Every row belongs to one group in each of 4 separate groupings. Each group adds its own fixed numbers to the row, and there is some noise. The rows also spread widely along 12 directions, which tell nothing about the answers.
Some rows, each with its group in each grouping after it:
[  7 -20  -5  16  -8  -6   3  -2 -13  10  16  18   4   0   8  -8   0  37
 -16  12  22  30  13   2   6]
B j_915 j_650 j_621
[ 22   2  -5  -7  -6   6  12  10 -36  -2  10 -26 -12  12  38  36  19   7
  19 -26  -8  -6 -10 -12   7]
X j_126 j_803 j_621
[ 13 -45  -4  -1   4  29  37  23 -17 -19 -24   6 -24  18  35   6  28  -8
  33 -15   5  23  10   0 -14]
T j_342 j_803 j_76
[-13 -49  -1  -4 -12   8  15  12  16 -13 -47  22  19  -7  -7  34  -3  34
  28   1  33  82   5  -4  11]
X j_342 j_650 j_246
[ -2  31 -31 -34  35  50   2  23 -17  39  19  20 -11  18  24 -27 -44 -14
 -19   1 -23 -24  23   9 -46]
T j_915 j_753 j_735
[ 22   6  16 -13 -62 -37  24 -23   8   9 -15   9  12 -10 -35  -9  -2  -4
  12  11 -62 -14  17 -16  11]
B j_126 j_466 j_76
[  8 -15  26   8   7  13  15 -10 -16   7  36   7   2   9 -14  -4   2  16
 -10  14  16  -6  21 -15   7]
X j_979 j_753 j_160
[ -7 -26  26  31 -39 -37  24  32  19  39 -31  15 -19  -8  25 -37  26  -6
  -2  15  13  32 -36   1   7]
T j_979 j_466 j_735
[-10 -15 -27   6   7  34  19  14   9 -20  -4  28 -20   4  26  -3   1  34
  -4   1  14   6  18  -8 -14]
X j_126 j_803 j_246
[  4 -39  26   5  55  44  -5  23 -57 -32  18  -3  -2  14  47   9   1  -6
  69  -1  12 -11  29 -14 -31]
T j_979 j_466 j_160
[-16  -4   3  15  -3  15  17  30  -2   0 -32  16   1 -11   3  -3  12  11
  12 -13   1   1  -1 -10  -4]
T j_915 j_803 j_76
[ 24  -2  27   8   5  14 -13 -17   7   0  43  -7 -15  35  17  -8  12 -19
 -26  29  25 -12   5 -13 -22]
T j_979 j_803 j_76
[ 16 -18 -41  24  -5  15 -14   0 -13 -10  19  -5 -19  28  53   6  10  33
  -7   1  19  -5   4  10 -13]
T j_979 j_803 j_246
[  0 -32  10 -13  41  51  26   2 -37 -59  18  20  17  -9 -17  28  -3  30
  43  -5  11 -14  50 -24 -11]
X j_126 j_650 j_246
[ 30  38   9 -24  15  19   9  -3  -4 -13  17   8   8  -5 -24  -5 -36   2
  -1  32  -2 -34  12 -17 -31]
T j_915 j_466 j_76
[ 14  -8 -49 -15 -14  13  34   7   8 -16  -2   2   7  11  -8  23   0  34
  12   1  28   6 -11  15 -20]
B j_915 j_650 j_76
[-39  -6  10  15  26  35  16  31 -25 -12  -3  13  11  -4   5  19  30  11
  17 -40   3 -39  21 -13  -9]
B j_979 j_803 j_735
[  3   5  25  11 -16  -8 -12  -7   9  17   3   6   5   7  -1 -19  -1 -15
  -9  21 -13  -8   3 -15  -9]
T j_979 j_803 j_246
[-33   5  16  15  30  20  -9  37 -55  42  11   6   3 -15  36  27   0  24
  -9 -34  21   6  -5 -15  12]
X j_126 j_803 j_735
[ 10 -29 -34   1 -25  -6  14   9   9  -3 -17  10  -4  12  18  -8  -7  26
  24  18   3  19  -1  12 -17]
T j_979 j_466 j_160
[ 23  -6  10   5  -2  14  14   3  17 -59 -11   2  -1   3   4  15   1  21
  38  21  15 -16  -3 -26 -30]
T j_126 j_803 j_735
[ 18 -11  -1 -31  22  16  17  -6 -68  22  33  10  13   1  -7  34  -4  16
 -10 -24 -20   9  46   2  16]
B j_126 j_650 j_76
[  9  13 -12 -10 -17   3  15  22   2   3 -29  -6   3   6   8  -5  -9 -11
  32   1 -23 -23 -23  -3 -24]
T j_915 j_803 j_76
[ 17  17 -23 -11   6  15  -1  25 -12   6  -3   9   2  -2  12  -4 -21  16
  14  14 -10 -19  -2  -2 -25]
T j_979 j_650 j_160
[ -6 -26  29 -15  44  32  13  11 -24  -7  12  24  -3   5   8  19  17  -7
   2 -13   9  33  50 -15  -1]
B j_979 j_466 j_621
[  3 -12   2  21   3  22  16   7   5 -37   5  10  -7   3   2   3  23  22
   6   5  19 -28  13 -16 -13]
T j_979 j_803 j_76
[  7  -8 -35  -5 -37 -24 -33  -2  13   9 -35  -8  17  13  20  31 -15  28
  23   7 -14  38 -14   4   5]
T j_979 j_803 j_621
[  5  17  11  -7 -16  -1   5   6 -13  43  -1  20 -21  -4  13 -47 -24 -20
 -15  15 -65 -17  14 -11   3]
X j_979 j_753 j_246
[  1  -1  68  13  19   1  28  33 -52  24  -5  32  15 -48 -28 -11   1   1
  -2  -4  -2   3  20 -31  24]
T j_342 j_650 j_621
[ -1 -50  12   5  27  22  20   9 -27 -15  28  -2  10  22  11  28  14  18
  29   4  60  23   2   2  -8]
B j_979 j_753 j_621
[-28 -11   1  21 -27  21  -9 -12  63   0  19   1  18  31 -19 -22  16  -7
  -5  20  38 -36   0 -13 -42]
T j_979 j_753 j_76
[ 13  -4 -12  -1  -9  13  14  -9 -10  24  31  -2   6  18   0   3  -9   9
 -21  12  34  -3   1   6 -14]
B j_342 j_753 j_246

New rows. What belongs after each?
[  6   4  -3   3  13  29  11  11   5 -30   7  10 -13   5  22  23  15  27
  -2  -4  24  -2  10 -16 -20]
B j_126 j_803 j_735
[ 38  17 -11 -13 -12  16  23  -4  -5  30  20  23 -24   9   2 -41 -20   1
 -42  27 -19  -8  31  -1 -16]
T j_342 j_753 j_160
[ 20  33 -10 -40  44  23 -19  19 -50  44  14   6  -8   9  36  13 -31 -12
 -21  -2 -29   9  16  -4 -13]
T j_979 j_803 j_621
[-18 -23 -22  13 -41 -26   5  11 -19  20 -31  -6  25   2   8  18   9  26
  40 -19 -28  -1 -10  11  12]
B j_979 j_803 j_160
[  3 -46 -18  16 -11  11  28  -3 -32   0  27  -2   8  15  10  32  33  48
   7 -24  38  20  20  13  14]
B j_126 j_753 j_160
[ 31 -24 -49 -15 -36  -5  10  -8  -5  -9 -16   2 -14  25  30  -5 -16  18
  30  14 -32  24   6  19 -17]
B j_915 j_650 j_76
[ 12  13 -26   0 -37  -8  15  11  22 -14 -40  21 -11  -9  17 -22 -20  15
  24  21 -39 -15 -10  -9 -21]
B j_126 j_803 j_246
[-29  -4  21   9 -37 -22   5  20  17  37 -32  16  16 -18 -11  -5 -10   7
  11  10   2  22 -23 -17   6]
X j_126 j_466 j_76
[-20  -2  -4  13  -7   0   3  22 -19  28   3  17   1 -14   7 -14 -20  30
  -2  10   5 -15  -6  -7   2]
X j_979 j_466 j_76
[-13   7 -17 -18  17  39 -29  -2  -9   1  18   3  10  14  17  28  -3  13
  -2 -19 -10   3  38 -21 -14]
X j_126 j_650 j_621
[  3   6  28   6  19   4  -1  18 -26  29   7  22  -1 -18   5  -3  -7   4
 -27   6   6  17  15  -9  10]
T j_979 j_466 j_246
[  4  17  19 -20  42  36  27  36 -44  -1  -9  21  -1 -22   2  15   5  -7
   8 -33 -20  -2  35 -18   4]
T j_915 j_466 j_621
[ 31  20  17 -33 -15  -9 -14  21  16  15 -47  -1 -10   4  33   6 -11 -40
  30  10 -45  50 -19 -22 -14]
T j_126 j_650 j_621
[-16 -44 -17   1 -27 -19  27  19  20  33 -30  15   3  13   6  10   6  22
   2   6  31  69 -23  24   6]
B j_979 j_753 j_735
[ -9 -64  17  18  -8  16   2  -3 -12   1   8   5   6  29  19 -19   1  -1
  29  14  19  16  21   1 -21]
T j_342 j_753 j_735
[ -5  -8  22  18   6  20  25  22 -25  16  -6  21  -9 -13   8  -4  25  -2
 -22 -19   5   4  23 -15  10]
T j_342 j_803 j_246
[ -4  25 -33 -10 -10  27  19  22   5  62   2  11  -8  10   9  -5   7  -3
 -51 -20   8   2   5   7 -12]
T j_342 j_753 j_160
[-14 -16  33  10  18  33  24  40 -17  -2 -16  19  -5 -12   8   1  21  -5
  23 -19  10   6  10 -21  -4]
T j_126 j_753 j_76
[-31 -27 -27  -1 -33  -6 -10   2  19  39 -13   0  25  29   4  -7  -2  -5
  16   1 -12   5  -4  13 -24]
T j_979 j_803 j_160
[ 16  16 -25  21  -6  17 -11  16  14  -8   0  -2 -18  16  46  -6  -1  28
  -5  14  26  -5 -16  -5 -26]
T j_915 j_803 j_160
[  5 -18   6  -6  -8  -9  41  11 -24  20   0   9   8   2  -9  -3   5   2
  18   4  -7  -7  -6   7  -4]
B j_979 j_803 j_160
[ -1   7  25  -8   6   4   6  18 -30  27  -8  13   2 -10  12   6 -11  -7
  13  -4 -21   3   0 -13  -4]
B j_126 j_803 j_76
[ -6 -19  -3  10   2  -2  12  17 -13  30  11   9   0  14  20  -7  -2  11
   4  19  29  10 -16   8 -20]
B j_979 j_803 j_160
[ 41 -13 -30 -25 -60 -39  42 -12  26  30 -29   9  -7  12 -12   5 -23  25
 -12  30   4  57 -25  24   8]
B j_342 j_753 j_735
[ -7 -25  40   2  12  26  -6  11  -8 -33 -24   4  23   0  -3  23   8  -6
  64 -10 -13  11  30 -33 -11]
T j_126 j_753 j_160
[ 14   5  20   7   2  -2   6   7 -39  18  10  -1  -9   4  26   0   0   0
   0   0  -9   4  -4  -5   4]
B j_915 j_803 j_76
[ 31  13  16 -25  24  26   0  -9   1   5  34  17 -21  20  15 -36 -26 -33
 -19  40 -13 -14  32  -8 -42]
T j_979 j_466 j_246
[-15   7   4  38   1  24  -9  32  -5 -16 -18   9 -12 -20  34  24  17  48
  10 -24  17   7   6 -31  17]
X j_126 j_753 j_160
[ -6  -4  -7  -7   2   8  17  16 -21  17  -4  14   2   1  14   9   3  10
   9 -10  -5   7   4  -6  -9]
B j_126 j_803 j_621
[ -2 -16  -5  24  -7   5  17   1  -6 -24   5   5  -3   0  10   9  19  42
   4  -6  21   0   6 -13  12]
X j_915 j_803 j_621
[  8   1  15 -14  -2   3  43  -6  -3   7  22   7  11   0 -31  -4  -9   2
 -13  16  21  -8   3  -2  -6]
X j_915 j_466 j_246
[-20 -13 -17   9  -1  19  -5  -1  10  11  12  30 -13   9  20 -29  -7  23
 -25   8   2  18  40  -5  -9]
X j_915 j_466 j_621
[-34 -20  10   6 -16   4 -20   8 -12  43   5  -7  13  26  32 -18  -6 -20
  31  -2 -21 -13  -4 -10 -31]
X j_126 j_803 j_160
[ 18  46   8  -5  -3  17  15  19  16 -23   0  -3  -6  -9   6   7   2  -2
   6   3   0 -52 -10 -26 -33]
T j_126 j_466 j_735
[-21 -29  10   1   8  23  11  20  -2  -8 -19  17  12   0  10   7   8  -3
  31 -11   9  17  18 -10 -18]
T j_126 j_466 j_246
[  9 -14  -1   7  12   9  -3  -1 -34   1  14   5   3   4  22  37  11  37
 -15 -19  19  49  37   1  20]
B j_915 j_466 j_160
[  4 -13   5  12   5  26  14   5  -1 -23  17   3   0   8   3  20  12  25
  13   3  39  -3   4 -13 -13]
B j_126 j_753 j_76
[ 12   8   9 -16  -3 -27  21  21 -65  85  13  17   6 -17   1 -29 -40  -7
 -22  14 -33   2  -7  18  12]
T j_979 j_466 j_246
[  7 -21 -36  -2 -15  -5  17  26 -22  28 -10  17   0   2  27 -26 -40  31
  28  25   9  12 -24  15 -19]
T j_126 j_753 j_621
[  9 -13  55  13  13  20  -9 -11 -21   9  27  12  -1   7   9  -6   1  -8
  -8  14  11  22  42 -26  -2]
B j_342 j_753 j_160
[  2  -1  19 -20  13  26   8  22   6  10 -23  11  14  -5 -14  31   3 -10
   0  -4  28  43   3 -16  -8]
T j_342 j_650 j_76
[  1  22  15 -12  39  42 -28   5  -2 -28  20  -2  10  16  16  18 -17  -5
  20   9  14 -15  17 -23 -46]
B j_915 j_650 j_735
[  9  -7  -4  23 -20   3  -1   1  -4   1   6  -8  -8  19  30 -11  18   6
   7   0  -4 -11  -1  -1 -13]
T j_915 j_803 j_160
[ 30   6 -23   4 -23 -17 -11  -3 -23  16   0   3  -2  -9  12  27  -6  46
 -25  -1 -15  23  13   3  33]
T j_979 j_466 j_76
[  3 -31 -14  13 -16   5  42  27 -32  14  -9  12   9  -5   1 -25 -19  26
  39  12  12 -15 -11   8 -17]
T j_342 j_753 j_160
[ 45  -3  18 -41   3  11  59   7  30  -8  -8  18 -19   8 -17  -3   3 -22
  -3  31  22  36   2  -7 -29]
T j_126 j_466 j_160
[-23 -23 -18  27  -1  21  -4  12 -15  37  20  28 -14  11  30 -31   5  32
 -42 -12  13  20  33  14   2]
T j_915 j_753 j_735
[-22 -11 -42  37   1  29  -7  39 -10 -12 -16  11 -13   0  49   8  27  46
  12 -27  12 -12   7  -3  -9]
T j_979 j_803 j_160
[ 43  36  32  -8  11  -2  -9  15 -11 -33 -24  -1  -3 -20  16  12 -34   6
  34  28 -17   4  -7 -28 -11]
T j_915 j_466 j_735
[ 12  37  -3   8 -62 -23   0   0  10  10 -31 -10  12 -23 -19  39  20  22
 -16 -24 -26  -4  -8 -27  41]
X j_342 j_650 j_76
[  5  18   8   3   4  17  -1  25  14 -16 -34  -1  -5   2  26  -1  -5 -12
  26   6  -2   4 -20 -15 -27]
T j_915 j_803 j_246
[ 35 -14  48 -26  17  17  45  12 -44   9  12   9 -10   0  -5  -8  19 -42
  17 -10 -38   2  32 -16  -3]
T j_126 j_650 j_160
[ 17 -26   6   0   2   0  20  41 -26  16 -17 -22 -10  14  47  27  23  -7
  32 -14  36  48 -49  13  -6]
T j_915 j_650 j_735
[ -7 -29 -23 -10  -4  20  38   8  -3   6  11  13  13  13 -17   1   6  19
   7  -3  30   0   7   8 -16]
T j_126 j_753 j_621
[ 13 -16   3 -22  -1  25  33  -3  15  -6  14  -3  -1  32  -2   8  15 -21
  20   3  18  -1   7  -3 -37]
B j_126 j_753 j_160
[  0 -21  49  25   6   7 -19  35 -19  -1 -47   3 -32   5  74  -1  35 -28
  30 -26 -35  54   8 -21  10]
T j_915 j_803 j_735
[ 13  -5  12   3  -7  -2  -2   9   5  -4 -17   3   0   1  14   8  -4   6
  11  10  11  32  -5  -6  -4]
T j_915 j_466 j_76
[ 18   7 -30 -25 -26  16  13  -8   2  11   4 -13 -12  24  12  25   9   1
  -5 -25 -28  -2  13  -2   2]
X j_126 j_753 j_76
[  7   3  15 -13  -2  24  29  -5   7  -4  28   0  -1  19 -10  -3   9 -11
   1   7   2 -37  12 -21 -29]
X j_126 j_803 j_160
[  8 -13 -38  11 -11  17  16 -21  -9  -2  49  32  16   3 -29 -24 -29  69
 -26  29  21 -31  45   4 -16]
T j_126 j_753 j_160
[ 22 -40 -11 -19  14  40  44   6 -22   0  20   7 -25  34  20   5  15  -9
   1  -3  25  21  22  12 -18]
B j_342 j_753 j_76
[-41 -30 -23   4 -11  22  17  18 -16  14  -5   2  26  11   2   8  21   1
  27 -39  -8 -24  11   5 -19]
T j_126 j_803 j_246
[ 25  20   6 -22  15  24   5   3   6   3  -1  14 -22   5  13   4  -6  -9
 -30   8 -11  38  20 -13  -2]
X j_915 j_650 j_246
[ -2   1 -27  36  -5  12 -22  12 -28  22  32 -10   2   8  46   9  -8  37
 -20   3  58 -13 -15   4 -14]
T j_342 j_466 j_246
[ -3  -6   3 -18 -21   1   2   7  -4  -9 -36  10  21  -8  -7   9 -13  -1
  51  -5 -50  -6  18 -17 -10]
T j_126 j_466 j_76
[-12 -21  42  30   2  -2  -4   9 -25 -13 -14  36  11 -36  -5  14  19  41
   1 -19  -4  31  52 -33  40]
T j_126 j_466 j_621
[-17   7  26   4  15  14  16  32 -12   8 -18  22   3 -16   4 -13  -2  -7
  18  -5  -7   3  14 -15 -12]
B j_915 j_466 j_160
